There are 2 nested groupings, the coarsest first. Each group lies inside one group of the grouping before and may be the whole of it. The rows also spread widely along 2 directions, which tell nothing about the answers.
Some rows, each with its group in each grouping after it:
[  4 -16  20  15  18   9   1 -22  -5  -6 -17   0 -44 -13  20  10   3  33
  -9 -11  28  22]  nusaf vova
[ 16 -11  26  18  69  59  29   4 -30  -2   7 -19 -31 -22  22   9 -34   2
 -39  22  31 -19]  Pazer lop
[-56  -2   6  62   9 -12 -55  49   5  11  -1 -13 -35 -18 -53  17   4   6
  27 -41  31 -12]  Pazer kog
[-27 -10  22  28  11  -6 -65  23  -5   1   3   0 -17  33 -29  -1 -19  30
  18 -36   9 -11]  Pazer kuper
[  3 -18   9  30  16  13 -13 -11  -8  -5 -18  -7 -40 -20  11  12   4  33
   4 -30  25  18]  nusaf nobom
[ 11 -17  29  -1  17  -9 -44 -20  -3  -6  -5  -9 -16  24  16 -12   1  75
  23 -17  28  18]  nusaf buno
[  3  -8  24  12   7 -16 -51  -4   0  -1 -10 -14 -28  11   2  -2   2  66
  26 -32  29  19]  nusaf buno
[-26 -15  -2  48 -13  -5 -42  25  -3   8 -22  -4 -53 -48 -16  36  17   9
  14 -51  27  30]  nusaf nobom
[-42  -7   4  60  18   1 -25  43  -9   9   3 -13 -48 -39 -44  28   1 -12
   6 -24  30 -12]  Pazer kog
[ -9 -13  25  11  11 -14 -35 -26   3  -7 -12   8 -27  20   8  -3   4  57
  17 -24  12  19]  nusaf vova
[ 15 -17  16  23  10  17  -7   3 -16   7 -10 -16 -55 -40  21  12   8  22
 -14 -15  36  22]  nusaf buno
[ -7  -9  22  13  -2 -23 -60  -2   1   2  -8  -8 -27  11  -7  -3   2  60
  34 -34  26  21]  nusaf buno
[ 30 -12  26   3  33  19  -6 -26 -19  -8  -8 -15 -33  -5  39 -10  -6  49
  -7   0  34  15]  nusaf buno
[ -4  -8  29  23  47  26 -10  18 -21  -5   7 -13 -28  -2  -2   1 -25  19
 -14  -1  21 -26]  Pazer lop

New rows, each followed by its group in each grouping:
[ -5 -14  18  18  -1 -21 -63   3   2  -1  -7 -11 -28  10  -8   0   2  66
  33 -36  22  21]  nusaf buno
[-31 -17   6  34 -10 -25 -64   9   6  -1 -17  -2 -30  -5 -22  10   6  42
  36 -55  15  24]  nusaf nobom
[  6 -20  24   5  25 -12 -39 -40  -2 -12  -8  -3  -8  43  18 -19  -7  78
  30 -27  10  13]  nusaf nobom
[  7 -13  27  15  44  26  -6  -5 -24  -1  11  -8 -20  21   6  -4 -29  24
 -17  -3  18 -19]  Pazer kuper
[  8  -8  30   4  59  31  -7  -5 -15 -13   9 -16  -6  27   9 -14 -37  44
 -10   9  19 -28]  Pazer lop
[ 12 -13  24  22  57  53  23  15 -29  -4   3 -15 -41 -32  17  19 -28  -2
 -41  11  30 -19]  Pazer lop
[ 31 -10  18  13  26  26  14  -8 -24  -2 -11 -17 -48 -37  34   9  -4  28
 -18  -1  43  21]  nusaf buno
[-14 -15   4  43  -7  -4 -34  12  -5   3 -23  -5 -48 -35 -14  27  10  20
  15 -42  26  24]  nusaf nobom
[ 13 -23   8  26  19  25   7 -11 -17  -2 -18 -10 -50 -38  20  22   1  16
 -14 -20  33  22]  nusaf nobom
[  3 -10  30  14  52  33  -6   6 -16  -4   5 -15 -26   7   3  -3 -35  25
 -18  -2  19 -23]  Pazer lop
[ 10  -9  40   4  62  25 -20  -9 -11 -11  14 -11  -1  40  13 -20 -31  53
  -3   8  15 -30]  Pazer lop
[ 45 -15  27  -1  46  37  25 -29 -30  -5  -7 -17 -38 -20  56   1 -11  42
 -25  11  40  12]  nusaf buno
[  0 -16  13  38  34  43  13  25 -32   9   2  -5 -53 -35   1  20 -25 -20
 -38  -7  29 -12]  Pazer kuper
[-39 -15   9  39 -22 -22 -56  22  10   5 -16   5 -55 -27 -31  26  19  13
  20 -50  23  31]  nusaf vova
[ 31 -13  32  -6  34   7 -19 -33 -12 -11  -5 -12 -20  21  36 -15 -10  75
   7  -8  28  13]  nusaf buno
[-37  -7  17  48   3  -3 -57  41  -5   4   0  -3 -30   1 -42  18 -11   9
  10 -40  15 -12]  Pazer kuper
[  7 -18  26  -1  23 -10 -15 -40   0  -9 -14   1 -20  22  19  -4  -6  61
  10  -9  15  16]  nusaf vova
[  6 -23  12  27  22  11  -5 -14 -16  -2 -17 -11 -42 -24  16  12  -3  31
   1 -27  26  22]  nusaf nobom
[  7 -10  35  10  59  30 -11  -3 -20 -11  13 -15 -11  22  11  -6 -35  30
 -10   6  22 -25]  Pazer lop
[  4 -14  21  26  38  35   1  12 -25   0   6  -7 -34  -3   7   7 -27   3
 -20  -8  22 -12]  Pazer kuper
[ 28 -16  27   6  24  12 -10 -19 -14  -2  -7 -10 -35  -6  30  -4  -1  45
  -3  -5  37  20]  nusaf buno
[  7 -16  30  -7  26 -13 -30 -49   4 -17  -9   1 -14  49  22 -21  -7  82
  18 -10   8  12]  nusaf vova
[ -3 -16  19  18  10  -4 -18 -14   0  -3 -12   0 -37  -8  13   9   6  36
   4 -18  20  23]  nusaf vova
[-32 -13   7  41 -14  -2 -29  20  -1   7 -19   3 -63 -53 -15  38  17   0
   1 -39  29  27]  nusaf vova
[-36 -13   8  36 -25 -34 -71  13  15   2 -16   6 -36  -6 -33  18  19  35
  34 -49  18  26]  nusaf vova
[-45  -8   7  54  18  -4 -35  40  -4   6  -3 -10 -37 -20 -42  16   2   3
  14 -30  29 -15]  Pazer kog
[-13 -15  16  16   0 -16 -39 -17  10  -2 -14   7 -27  10  -3   1   5  51
  18 -26  14  22]  nusaf vova
[ -3 -10  12  33   2  12  -2   1  -5   1 -14   0 -55 -41   9  26  12  12
 -13 -16  30  24]  nusaf vova
[  5 -12  29  14  45  33  -5  -4 -20  -6   9  -9 -17  25  11 -10 -29  28
 -17  -3  19 -15]  Pazer kuper
[  8 -15  28   6  22  -2  -6 -36  -6  -5 -14   0 -34   8  24  -2  -3  52
  -3  -4  18  20]  nusaf vova
[ -2 -17  18  25  10  10   0 -10  -7   1 -15  -2 -51 -35  15  15   9  17
 -10 -12  27  24]  nusaf vova
[ -4 -15  16  20   2   3 -13  -7  -4  -2 -13  -2 -45 -18   8  14   9  23
   0 -14  22  22]  nusaf vova
[-15 -15  23  27  27   6 -36  13 -17  -2   5  -8 -22  20 -10   2 -24  23
  -6 -18  12 -13]  Pazer kuper
[-29  -6  22  40  21  11 -48  45  -7   6   4  -9 -30 -13 -35  15 -17   7
   2 -25  24 -15]  Pazer lop
[-32  -8  17  39  10   0 -55  29  -6   9   3  -2 -29  10 -31   7 -16  17
   7 -35  13 -11]  Pazer kuper
[-23 -12   5  38 -17  -3 -23  17  -1  10 -19   1 -64 -50 -12  38  18   3
   2 -31  26  26]  nusaf vova
[-33  -5  18  30   9  -3 -55  28  -5   3   6  -2 -23  15 -32   1 -16  22
  13 -32  12 -10]  Pazer kuper
[ 25 -24  19   0  43  21  11 -43 -16 -16 -12  -8 -17  14  38 -12 -17  60
  -2  -9  20  13]  nusaf nobom
[ 13 -13  19  13  12  10 -20  -3 -14   1 -10 -16 -39 -20  20   5   3  33
   2 -18  40  17]  nusaf buno
[ 23 -12  29  15  70  58  35   1 -31  -9   8 -20 -32 -12  29   4 -31  10
 -41  22  30 -27]  Pazer lop
[-21 -12   6  48  -9   3 -10  16  -4   7 -21   0 -71 -68  -8  38  17  -5
 -14 -30  36  26]  nusaf vova
[ 35 -13  28  -6  34  11  -6 -36 -13 -11  -4 -17 -23  19  40 -13 -11  68
   1  -1  28  13]  nusaf buno
[ 22 -15  26   0  30   8 -16 -25 -15  -8  -9 -15 -31   8  34  -5  -3  58
   6  -8  33  15]  nusaf buno
[ 25 -20  17  14  36  26  14 -38 -19  -6 -15 -11 -31 -10  37  -2  -6  40
 -15  -6  23  17]  nusaf nobom
[ -2 -12  11  30   6  16   7   2 -14   4 -14  -2 -64 -55   9  29  13  -3
 -15 -18  28  25]  nusaf vova
[ 18 -15  25   3  29  17  17 -38  -8 -10 -11  -2 -45  -4  36   4   1  38
 -15   6  23  16]  nusaf vova
[ -8  -8  10  38  -5   1 -35  29  -8   9 -12 -16 -60 -56  -5  31  10  11
   5 -34  41  24]  nusaf buno
[-19 -10  16  36  25  21 -17  26 -23   2   1  -6 -34 -13 -12  17 -20  -5
 -16 -18  21 -12]  Pazer kuper
[ 20 -17  26   6  30  24  23 -37 -15  -3 -13   2 -47 -15  37   8  -2  30
 -26   9  26  19]  nusaf vova
[ -7 -16  17  27   5  -1 -13  -7  -5   2 -21   3 -46 -24   7  15   9  24
   1 -20  24  22]  nusaf vova
[-29  -2  12  53  20  28 -19  53 -19   7   4 -17 -57 -58 -28  38 -13 -26
 -23 -19  35 -14]  Pazer lop
[-39  -8  18  35   3  -4 -55  35  -3   2   4  -4 -29   8 -36  12 -11  17
  14 -43  16 -11]  Pazer kuper
